The rows come from 4 hidden closed curves, with some noise, and rows from the same curve form a group. Each curve winds through 8 dimensions. The rows are also pushed far along 5 directions, which tell nothing about the answers.
In the rows, 128 means zero.
Some rows, each with its group after it:
[125 137 146 123 114 160 118 116 148 121 140 126 134 168 132 121 128 151
 146 116 119 121 111 111 135]	(1)
[ 92 126  84 110 171 113 157 152 143 144 117 172 130 141  95 109 134  66
 147 119 185 123 131 168 106]	(0)
[120 128 108  69 113 143 128 115 115  80 146  94 149 155 172 126 123 131
 181 116 149 104  95 104 123]	(0)
[127 112 122 161  74 132 103 111  85 145 113 117 132  92 112 135 125 121
  92 165 115 144 140 133 159]	(1)
[126 145 147 121 152 148 133 116 147 134 131 127 120 170 113 118 100 158
 145 113 103 121 152 138 132]	(2)
[124 130  87 104  96 120 108 134 126  86 115 127 125 153 173 137 158 123
 125 135 184 133  96 108 143]	(2)
[130 111  98  78 121 140 150 142 108  97 164  92 129 120 172 158 130 115
 153 131 151 126  63  92 124]	(3)
[133 154 165 178 196 181 137 172 159 156 142 172  92 122 101  95 138 210
 160  92 138 129 188 123 117]	(0)
[135 163 118 116 161 114 138 139 142 112 117 142 122 163 144 123 130 152
 140 118 157 126 134 141 121]	(3)
[118 114  92 139 144 147 137 169  94 191 155 110 104 128 100 150 110 117
 136 130 125 120 132 104 130]	(3)
[118 104 120 106 127 159 125 121 113 160 152  97 141 137 104 128  98 103
 156 136 108  94 128 112 123]	(3)
[150 175 170 100 181 108 130  80 156 122 111 166 146 144  62  76 134 131
 135  48 113 139 157 190 133]	(2)
[110 118 117  69 163 158 139  94 130 122 157 120 140 173  92 129  96  84
 186  84 125 112 105 123 130]	(0)
[118 131 111 145 121  87 135 143 135 143 142 141 131 132 141 139 153 107
 122 137 166 137 129 102 105]	(3)
[104 134 113  95 137 105 149 110 135 125 129 115 159 162 102 109  93  79
 151 119 116 123 135 147 113]	(2)
[ 83 131 113 160 160  80 156 132 133 169 129 178 135 160  85 120 146  74
 129 114 171 128 136 171  83]	(2)
[117 117  82  71 138 144 149 156 117 123 144 109 119 116 137 135 115 112
 158 117 136 126 108 115 132]	(2)
[ 95 127 119 136 138  89 123  98 116 176  96 162 157 122  82 115 129  84
 137 127 127  95 167 185  91]	(0)
[114 110 109 125 106 147 107 149 125 116 120 135 109 134 149 129 133 118
 126 135 145 125 123 116 156]	(2)
[128 122 112  60 153 175 132 130 135 166 176 115 100 146  73 130 104 113
 160  67 100 136 126 103 169]	(2)
[110 135 119 114 139  84 141 102 162 127  91 161 165 148 114 130 135  71
 123 136 130 113 100 171  86]	(1)
[147 153 172 126 130 108 120  69 141  86  86 154 152 137 144 140 116 133
 120 144 112 132 120 170 134]	(3)
[149 134 147 143 160 130 141 138 132 120 146 134 124 114 132 107 150 153
 132 120 163 121 136 132 107]	(3)
[121 119 134 135 120 178 129 142 153 120 120 118 109 131 125 109 106 162
 122 141  95 132 144 131 149]	(0)
[115 115  98 115 110 101 131 144 107 120 121 135 130  93 150 141 147  96
 121 140 156 137 114 130 127]	(0)
[107 133 128 155 128  84 117 127 147 124  86 184 131 132 126 106 159 102
 105 129 161 129 153 173 115]	(2)
[149 115 137 174 153 190 120 193 119 129 146 135  66  94 161 147 142 202
 131 133 149 136 140  80 149]	(1)
[113 152  98  29 121  88 136  81 146  73 103 109 181 183 135  96 121  82
 161  95 131 107  96 165 111]	(0)
[107 113  76  81 150 152 141 169 107 191 185 122  85 133  91 156 110  98
 161  94 137 140 137  83 160]	(3)
[105 128 105  99 152 124 138 141 136 125 144 141 150 160 123  94 138  85
 177 109 186  99 125 131 101]	(0)
[103 119 108 147 102  82 126 128 138 151 114 172 127 117 124 146 175  89
  95 136 160 145 109 142 113]	(1)
[109 117 113 157 109 108 136 137 129 164 116 131 118 113 137 152 136 140
 101 164 113 121 137 140 101]	(3)
[122 107  85 113  76 160 111 162  93 116  95  89 111  85 175 161 106 149
 115 184  92 126 116 111 159]	(0)
[158 146 187 113 101 150  93  70 129  78 100 118 140 141 135 107  95 157
 114 127  77 134 143 158 189]	(0)
[129 154 171 133 164 119 127  91 166 137 110 163 144 165  83  88 130 136
 132  92 111 109 158 180 108]	(2)
[133 142 137 115 121 131 115 118 130  85  99 129 124 146 155 124 103 142
 127 136 117 132 139 146 162]	(2)
[134 103  82   9  79 164 114 118 121  65 147  50 148 169 186 139  99  94
 165 137 124  95  55  84 164]	(3)
[ 87 103  91 191 119  99 142 168 124 204 148 152 104 114 125 163 164 117
 110 163 164 128 143 103  80]	(3)
[109 121 123 110 151 161 147 150 129 192 187 117 114 140  69 118 124 126
 164  65  98 125 125 103 120]	(1)
[187 150 197 156 166 184 116 132 118 105 145 121  96 106 132 118 104 212
 132 119 112 148 163 112 180]	(3)
[151 112 120  51  97 180  96 105  99 107 127  76 132 120 116 131  82 106
 140 111  69 122 103 114 203]	(2)
[110  84 117 175  98 136 101 129  89 208 130 142 102  85  94 176 111  90
  97 180 110 130 161 111 158]	(3)
[108 129 141 140 152 125 140 106 145 169 102 143 140 149  58 108  84  90
 113 132  78 121 158 190 122]	(0)
[128 132 117 171 116  97 128 158 131 123 129 138 113 131 163 133 169 152
 102 141 173 140 128 111 109]	(1)
[157 162 189 103 132 147 103  68 145  99 113 104 153 185  98  88  82 156
 134  92  56 119 147 156 165]	(2)
[149 120 149 120 119 164 103 121 129 115 141 111 123 141 121 126 114 127
 127 118 110 129 116 101 168]	(1)
[ 88 128  87 131 161  72 160 130 171 132  79 193 150 119  99 104 164  59
 116 131 181 125 134 197  64]	(0)
[116 122  96 138 109 146 131 148  92 151 149 116 116 109 112 132 132 135
 131 132 147 149 131 110 140]	(1)
[104 108  88 104 103 136 117 160 135 133 123 140 121 141 163 147 144 100
 137 153 163 107  98 113 131]	(1)
[129 159 127 103 162 135 147 137 133 141 117 136 130 143 100 118  92 131
 144 120 109 129 140 165 140]	(1)
[133 136 162 167 125 120 120 132 160 142 114 161  95 116 118 126 129 159
  83 128 100 165 177 138 155]	(2)
[ 97 120 130 139 179 202 153 162 155 218 174 131  78 156  30 101  88 158
 147  75  72 137 187 131 145]	(0)
[117 131 130 158 167 126 140 141 136 163 119 153 117 138 111 139 125 138
 133 128 126 110 141 149  96]	(1)
[134 111 147 137 128 136 114 130 130 146 127 124 123 126 128 140 120 122
 119 129  93 105 120 127 128]	(1)
[111 124 107 109 141 129 140 113 111 149 151 136 133 140  84 132 134  86
 149  91 149 134 107 131 126]	(1)
[171 119 168 101  74 138  89  64 115  30  75  96 169 106 204 137 102 131
 111 201 111 104  98 149 161]	(3)
[152 183 170  99 186 157 153 124 157  51 131 139 129 165 150  74 115 197
 170  87 150 138 138 163 140]	(0)
[142 140 147  69 143 139 131 100 121 140 148  98 141 132  97 121  70 119
 160 102  69 123 150 124 158]	(3)
[103  89 122 165 119 190 117 131 106 217 155 122  96 121  61 160  92 119
 123 148  85 127 150 106 156]	(2)
[ 97 121 113 143 135 169 136 146 132 181 144 151 101 133  98 153 130 143
 146 122 123 132 122 117 125]	(1)

New rows, each followed by its group:
[114 120 138 135 126 141 115  99 157 115  95 157 131 133 114 114 132 126
 123 132 124 123 145 158 126]	(0)
[155 151 188 156 115 105 118  98 145 134 101 144 137 106  99 118 124 143
  77 123  66 158 144 164 150]	(1)
[125 133 125 123 105  94 115 109 124  96 112 142 141 139 161 136 146 105
 119 141 162 132 115 133 133]	(0)
[123 145 133 114 163 138 146 124 131 142 122 145 115 112  94 118 117 151
 141  88 102 140 153 160 131]	(0)
[144 110 135 149  96 186  89 150 110  92 101 125 105 116 180 150 105 154
 119 189 136 123 124 101 187]	(0)
[124 126 154 148 140 169 126 120 131 162 126 131 128 114  87 122 109 152
 139 124  82 117 142 141 124]	(1)
[115 142 104  87 147  80 157 113 108 141 130 118 169 140  96 108 119  73
 146 104 131 112 113 173  95]	(1)
[116 104 122 154 122 117 128 131 120 168 132 144 116  92 120 142 140 118
 111 157 138 122 155 136 113]	(3)
[111 115  83 148  95  83 131 165 137 113 121 129 131 134 192 145 180 114
 107 163 187 123  96 101  86]	(1)
[136 136 159  99 158 165 122 103 153 125 147 136 141 151  98 105 109 128
 174  94 116 112 140 119 139]	(3)
[141 154 132  75 181 167 144 135 117 125 159 103 123 165 106 130  80 143
 191  72  98 122 115 106 148]	(0)
[128 163 129 151 167 122 151 163 144 126  98 158 114 105 134 113 142 188
 131 119 132 137 159 157 101]	(0)
[157 140 187 157 171 146 134 121 139 162 168 134 111 120  78 103 122 162
 126  86 104 141 168 128 136]	(3)
[138 158 110 162 120  77 125 155 150  75  70 167 124 121 210 135 182 170
  94 176 201 136 127 145  99]	(3)
[134 110 138 159 121 159 123 144 125 147 138 126 106  88 118 147 135 150
 113 128  98 144 119 102 135]	(1)
[ 99 143  87 136 180 150 162 205 178 117 150 172  88 163 149 105 169 163
 159 107 222 140 135 110 101]	(0)
[ 94 119  82 142 124 121 122 145 123 177 136 158 101 148 100 144 151 103
 119 120 169 141 139 120 131]	(2)
[139 168 153 110 123 121 128 109 136  98 122 143 142 151 139 108 133 152
 134 113 138 142 120 154 145]	(1)
[130 145 110  89 139 151 133 159 144 113 149 117 112 184 158 133 114 142
 155 119 148 124 105 101 149]	(1)
[154 118 163 125 113 174 102 116 124  68 106 130 125 107 166 133 122 147
 125 146 125 127  97 132 170]	(2)
[127 121 149 132 156 166 123 139 144 180 122 143 112 121  82 128  97 126
 130 122  72 112 150 144 142]	(1)
[126 109 128 119  91 148 108 115 127 133 136  94 134 159 141 146 110 120
 123 152 103 108 104 102 141]	(3)
[147 140 172 111 119 146  98  69 108  90  88 115 165 131 133 112  87 138
 147 141  82  95 140 167 148]	(0)
[ 83 103  50  48 110  94 140 143 119 176 155 112 135 180 112 162 112  14
 144 118 132 104  72 118 128]	(1)
[120  98 120 135 117 168 126 145 135 122 130 130 104 124 125 135 112 108
 114 151 130 143 120 119 163]	(0)
[149 152 150 170 139 168 123 139 134 121 134 136 105 118 123 119 148 210
 126 112 140 160 146 106 140]	(2)
[117 131 133 170 115  88 126 112 112 116  80 165 137 104 126 133 128  96
  91 161 137 152 142 175 135]	(2)
[155 119 165 149 114 162  99 122 114 132 111 117 118 104 118 144  85 134
 105 146  64 137 136 118 183]	(0)
[131 131 142  69 128  81 128  68 155 123 118 132 181 141  85  93 129  51
 127  94 107 111 114 174 113]	(3)
[123 133 154 163 126 118 114 110 162 136  89 183 145 110 104 100 161 123
 110 135 138 123 150 167 108]	(1)
[120 104 143 146 116 122 131 104 118 168 143 123 141 119  96 147 121  90
 116 137  99 121 112 132 116]	(3)
[133 115 150 161 118 129 121 125 119 150 126 142 127  75 125 146 127 129
 119 157 113 135 151 116 128]	(3)
[128  94 107  90  77 123 106  98 103  93 104 100 154 109 174 149 117  81
 123 191 138  99  99 130 139]	(3)
[111 136 101  97 141 140 130 135 113 127 153 117 126 177 144 139 116 129
 179 111 156 110 116 100 127]	(0)
[133 140 131  89 103 152 100 113 113 136 117  98 127 164 109 123  76 129
 128 123  67 124 143 138 191]	(0)
[140 176 136 152 164 112 154 126 140 119 134 148 124 150 128 125 162 188
 131 100 166 153 120 140  97]	(2)
[145 141 156  95 118 147 135 111 153  66 144 111 135 142 184 143 129 167
 152 126 123 136  85  97 132]	(3)
[146 144 142 142 129  89 138 126 129 124 133 131 121 118 143 138 139 142
 102 131 134 151 135 128 128]	(3)
[161 135 160 135 145 141 125 147 136 104 117 138 111  95 149 132 132 156
 114 123 114 140 121 128 148]	(1)
[134 164 153 169 178  99 141 145 176 123  96 211 107 125 134 122 169 159
 109 119 172 150 147 167 107]	(1)
[144 154 171 170 183 175 125 143 163 124 103 175  97 128 110 112 119 196
 135 115 119 138 169 145 142]	(0)
[140 109 135  88 106 199 101 112 120 123 151  72 124 176 124 139  83 132
 148 128  82 102  96  95 175]	(3)
[146 107 156 153 117 173 113 133 139 108 112 135 107  90 131 135 113 143
 102 150  96 149 129 120 167]	(0)
[116 151 106 100 167 114 149 141 181  95 112 171 134 152 126  96 161 115
 149  91 180 134 121 146 101]	(0)
[134 143 117 158 136  98 138 154 129 113 107 137 136 115 168 128 154 147
 122 159 169 119 129 130  86]	(3)
[112 118 124 139 159 133 137 159 148 181 131 152 113 121 103 130 132 119
 132 117 114 107 138 134 102]	(1)
[ 80  78  50 144 105 130 125 172  76 208 145 132 106  90  99 155 151  71
 125 149 167 116 132 109 117]	(1)
[125 119 133  97 139 131 124 104 126 121 128 143 145 138  99 118 126  74
 140 100 134 116  97 157 137]	(2)
[127 143 159 149 158  85 144 108 159 163 146 165 125 141  90 113 154 125
 110  94 135 142 154 152 103]	(3)
[ 98 149  98 113 147  92 153 132 132 146 109 147 135 144 108 111 130 116
 131 117 138 124 150 180 100]	(0)
[122 133 143 167 138  81 114 108 134 125  89 195 141 110 127 123 162  98
 111 141 176 126 149 167 110]	(0)
[111 120 111 104 168 175 138 144 127 180 165 127 100 148  90 132 104 137
 170 103 125 110 152 117 133]	(3)
[130 118 111 112 115 102 126 133 130 127 150 126 135 136 132 130 153  83
 120 119 164 133 103 105 127]	(3)
[102 147 109  98 118 120 142 126 133 161 118 132 151 147  92 111 110 106
 137 132 111 123 134 163 126]	(1)
[123 133 106  99 131  85 136 113 136 125 136 133 139 170 124 132 147  78
 118 110 164 126  94 141 119]	(3)
[118 151 116  60 132 105 138  98 147 107 139 137 160 184 114 115 131  73
 157  87 152 131  81 140 131]	(1)
